All groups share one centre, and each spreads out both ways along 10 directions, with some noise.
Known rows, each followed by its group:
-7	4	-7	-7	4	-13	6	-4	3	-2	11	24	13	-22	-17 -> kuvem
-6	16	-3	0	-4	15	25	26	21	10	-15	35	-11	8	-6 -> kuvem
1	10	1	0	4	-3	-2	-1	13	15	0	14	22	4	-3 -> kuvem
0	6	-2	-10	12	9	5	10	2	-7	-10	30	-1	30	6 -> Turev
15	5	13	28	-4	7	21	-8	14	-16	-40	-3	18	2	18 -> Turev
-4	8	-2	1	-3	1	6	-10	-5	-7	-5	4	9	-24	-4 -> kuvem
-11	10	-1	-10	-8	2	4	-8	-15	-3	-5	11	-3	-12	-1 -> feno
-8	0	-1	1	-12	4	4	-31	18	3	-1	-4	-12	5	-9 -> feno
-10	31	0	-15	-10	20	1	23	-1	-15	-25	19	-19	-2	2 -> kuvem
-1	-3	-1	-9	-21	-13	32	9	7	-5	-10	-3	3	8	16 -> sut
-2	5	3	-20	-7	2	20	22	12	-11	2	22	-2	9	6 -> feno
0	23	1	-11	8	6	-37	-3	6	-7	-20	-12	18	9	6 -> Turev
4	-3	1	12	5	8	46	-10	-5	8	-9	37	21	-24	3 -> kuvem
6	5	10	21	2	10	3	-12	9	-9	-21	6	2	3	1 -> Turev
-12	-1	-6	-4	-13	-15	-3	-20	6	-7	-8	0	-19	31	-11 -> sut
3	6	7	8	-9	-12	5	-1	18	-29	-24	-24	-2	6	13 -> sut
14	6	3	-4	9	18	1	34	-5	14	7	14	16	7	10 -> sut
10	-13	8	4	-21	10	34	-5	20	26	3	-22	10	2	18 -> feno
6	9	-1	0	4	10	-13	14	-5	19	8	9	21	-10	-7 -> sut
3	-22	-11	18	-4	-25	-3	-7	24	6	26	-29	-13	12	-19 -> Turev
-1	1	3	2	-24	-12	-10	-4	2	15	15	2	-1	4	-23 -> sut
1	19	9	-1	-6	6	-13	6	21	-18	-22	8	-8	21	-2 -> feno
-8	10	-4	5	-21	-18	-4	-3	18	8	-10	-11	-1	20	-9 -> Turev
0	15	-10	10	14	-8	-45	-6	34	18	4	-24	13	15	-21 -> feno
1	3	-18	-12	1	-16	-21	15	-2	10	-10	-39	21	26	19 -> Turev
2	-4	-19	12	18	-10	-1	-10	41	-6	-11	8	-2	44	-12 -> feno
3	3	-4	1	24	10	-11	-8	-6	-22	-13	8	8	0	7 -> Turev
5	-1	17	6	-10	20	12	3	1	-1	11	8	-19	-18	-5 -> Turev
-6	13	10	3	-16	3	15	-3	5	-12	-10	17	-2	-26	-10 -> sut
4	-6	-6	-1	0	6	6	7	-2	19	-2	-10	4	14	11 -> Turev
-1	12	-10	17	11	-17	-23	2	31	8	0	-6	10	14	-21 -> kuvem
7	-12	11	19	5	-15	-8	21	-18	-34	7	4	-21	13	-7 -> feno
-1	14	12	-7	-5	14	7	4	-1	-37	-22	-3	-6	-18	22 -> sut
-4	4	-2	-2	-8	7	-25	-21	2	22	-5	-39	1	13	5 -> Turev
-2	-1	-17	-9	8	-9	3	17	-4	-14	3	-1	-2	-13	0 -> kuvem
-7	13	-11	-17	9	-2	-21	10	14	17	15	4	12	2	-8 -> feno
1	26	0	10	3	-13	-12	15	23	-4	-18	16	14	18	-11 -> kuvem
0	-12	-2	-17	14	24	6	-23	25	27	29	22	1	18	-5 -> Turev
2	3	-10	17	4	-20	-19	-10	-8	-14	13	-11	16	-50	-30 -> sut
10	-7	3	11	16	-1	-23	-3	6	0	5	-21	9	12	1 -> kuvem
-4	18	-8	-6	-9	-25	6	24	18	-22	-3	6	21	-26	-4 -> feno
5	23	2	13	4	2	-7	15	14	-1	-11	13	16	-18	-10 -> sut
14	-27	3	14	0	3	18	-3	-17	3	-2	-13	4	9	13 -> sut
-9	23	-10	-16	2	-14	-35	21	-7	-4	-10	0	8	19	-1 -> feno
7	13	11	21	7	14	-10	4	3	-16	-29	3	1	9	4 -> kuvem
-2	20	14	-25	-35	-16	-6	15	16	0	1	-16	14	4	9 -> kuvem
3	2	0	-12	13	35	2	8	-20	24	18	29	9	-25	-5 -> sut
6	-21	-9	-3	-3	6	37	-13	26	-1	5	-8	6	-6	13 -> feno

New rows. What belongs after each?
1	11	8	-20	-1	12	-10	9	-1	-9	-1	2	2	4	11 -> Turev
-8	8	-10	-9	8	3	8	-26	-1	-8	-11	15	17	-20	-2 -> Turev
3	14	18	6	-9	-4	-29	31	-23	10	9	2	-5	8	-4 -> feno
17	-9	24	-2	0	11	24	-8	22	-33	8	13	9	-17	9 -> Turev
5	8	-2	17	9	-2	-3	-13	28	3	-13	-4	21	1	-5 -> Turev
13	12	7	0	15	12	20	16	30	3	-19	34	32	18	14 -> Turev
-5	13	-6	7	2	5	-23	9	6	21	20	-4	-9	-19	-26 -> Turev
11	0	14	-15	7	30	0	-22	-11	-20	-30	-4	15	24	40 -> Turev
-9	4	-7	-16	-6	6	-10	-8	-4	18	17	-7	-3	-12	-9 -> Turev
-1	18	2	8	0	12	-16	-1	-9	4	-21	-16	7	-8	3 -> Turev
7	-29	-18	15	23	14	19	2	11	42	22	12	-5	21	-7 -> Turev
0	12	-1	8	8	12	-5	17	-17	-8	-8	9	-3	-16	-2 -> Turev
6	7	9	-8	6	28	11	-7	27	19	3	26	13	10	6 -> Turev
-18	29	-14	-24	5	-9	-40	17	-27	1	-8	13	10	6	-7 -> feno
8	6	4	11	-18	1	4	39	8	27	-8	-28	5	17	15 -> Turev
2	-10	1	-3	-6	16	0	-12	-19	45	19	-29	17	-27	8 -> feno
4	-13	4	-5	-7	3	18	-4	9	2	7	0	-3	8	6 -> Turev
-5	0	-16	-24	21	13	4	13	17	-7	5	35	-12	33	-1 -> feno
-13	9	-5	-6	-19	5	-12	16	-26	18	3	-11	-26	4	-7 -> Turev
2	31	2	15	5	4	-43	38	-3	0	-20	-12	-1	11	-9 -> Turev
21	4	22	8	-13	6	-14	42	-15	-7	3	-4	13	1	8 -> sut
-15	24	-9	-18	-4	-9	-4	1	18	-5	-19	4	1	14	2 -> sut
3	12	14	1	-17	7	-19	2	5	1	-5	-31	-3	-2	6 -> Turev
11	-5	8	-2	-7	-7	1	12	24	1	14	-22	7	3	7 -> Turev
0	13	10	24	-21	-6	-19	-1	-5	-11	-20	-36	-14	-1	-6 -> Turev
8	-2	-12	2	34	-3	4	12	3	-17	-8	22	19	1	5 -> Turev
3	-5	1	-5	-13	-9	14	11	-12	-15	1	0	4	-9	6 -> sut
-8	28	-1	-16	2	-3	-19	31	-5	9	6	21	16	-14	-8 -> feno
-10	9	-10	7	-4	13	1	7	-9	29	4	9	-11	-7	-15 -> Turev
9	20	5	9	14	7	-18	24	20	12	-16	11	19	37	6 -> kuvem
4	-18	5	2	-10	-11	29	3	18	-48	-9	12	-30	37	9 -> feno
4	0	-6	-2	11	-13	7	22	33	3	22	20	11	6	-12 -> Turev
-5	6	4	-2	-7	1	17	-6	15	-13	-11	8	-10	-3	1 -> sut
6	-1	7	24	-1	0	5	-25	10	-13	-24	-4	-1	13	1 -> Turev
-6	1	10	-23	-25	10	-15	-3	7	21	18	-20	-20	22	0 -> Turev
13	6	19	1	-7	31	-7	10	-10	16	-10	-7	11	3	17 -> sut
2	-9	-14	-9	10	8	6	28	-6	-24	11	-12	-15	-24	3 -> kuvem
-3	3	0	-10	8	23	-13	-25	1	9	10	7	3	-7	-4 -> Turev
5	3	-5	14	6	-6	-4	22	6	1	-4	-9	6	-3	-2 -> Turev
-2	3	-12	-13	15	-7	-5	8	-7	-23	-7	11	10	5	7 -> Turev
-15	15	-15	-2	-2	-11	-19	6	-17	8	-7	-4	-9	-3	-14 -> Turev
-19	5	-21	-11	-2	-8	9	1	-23	-4	7	23	-11	-27	-19 -> Turev
-7	9	16	1	-34	11	7	-20	-14	12	-23	-16	-7	16	15 -> feno
2	-6	4	10	-21	-17	-6	0	-2	-18	-6	-39	-13	4	6 -> Turev
1	-2	7	-6	-9	16	-8	36	-15	14	6	-8	-26	28	12 -> Turev
1	3	5	-15	-14	-12	-6	-23	2	-38	-31	-24	14	19	25 -> Turev
5	-5	0	-21	9	-11	-5	13	17	-20	29	2	8	-7	2 -> Turev
8	4	-8	16	14	7	15	25	17	32	-3	17	16	6	-3 -> Turev
-9	16	-2	3	-19	4	-16	-5	-1	22	-16	-12	-7	14	-7 -> Turev
-4	13	0	17	3	2	-8	-25	10	7	-15	12	3	8	-15 -> kuvem
1	9	7	-1	-8	16	14	19	21	24	5	25	-4	13	-6 -> Turev
-7	6	7	14	-24	-4	7	-11	13	4	6	-6	-15	-15	-19 -> Turev
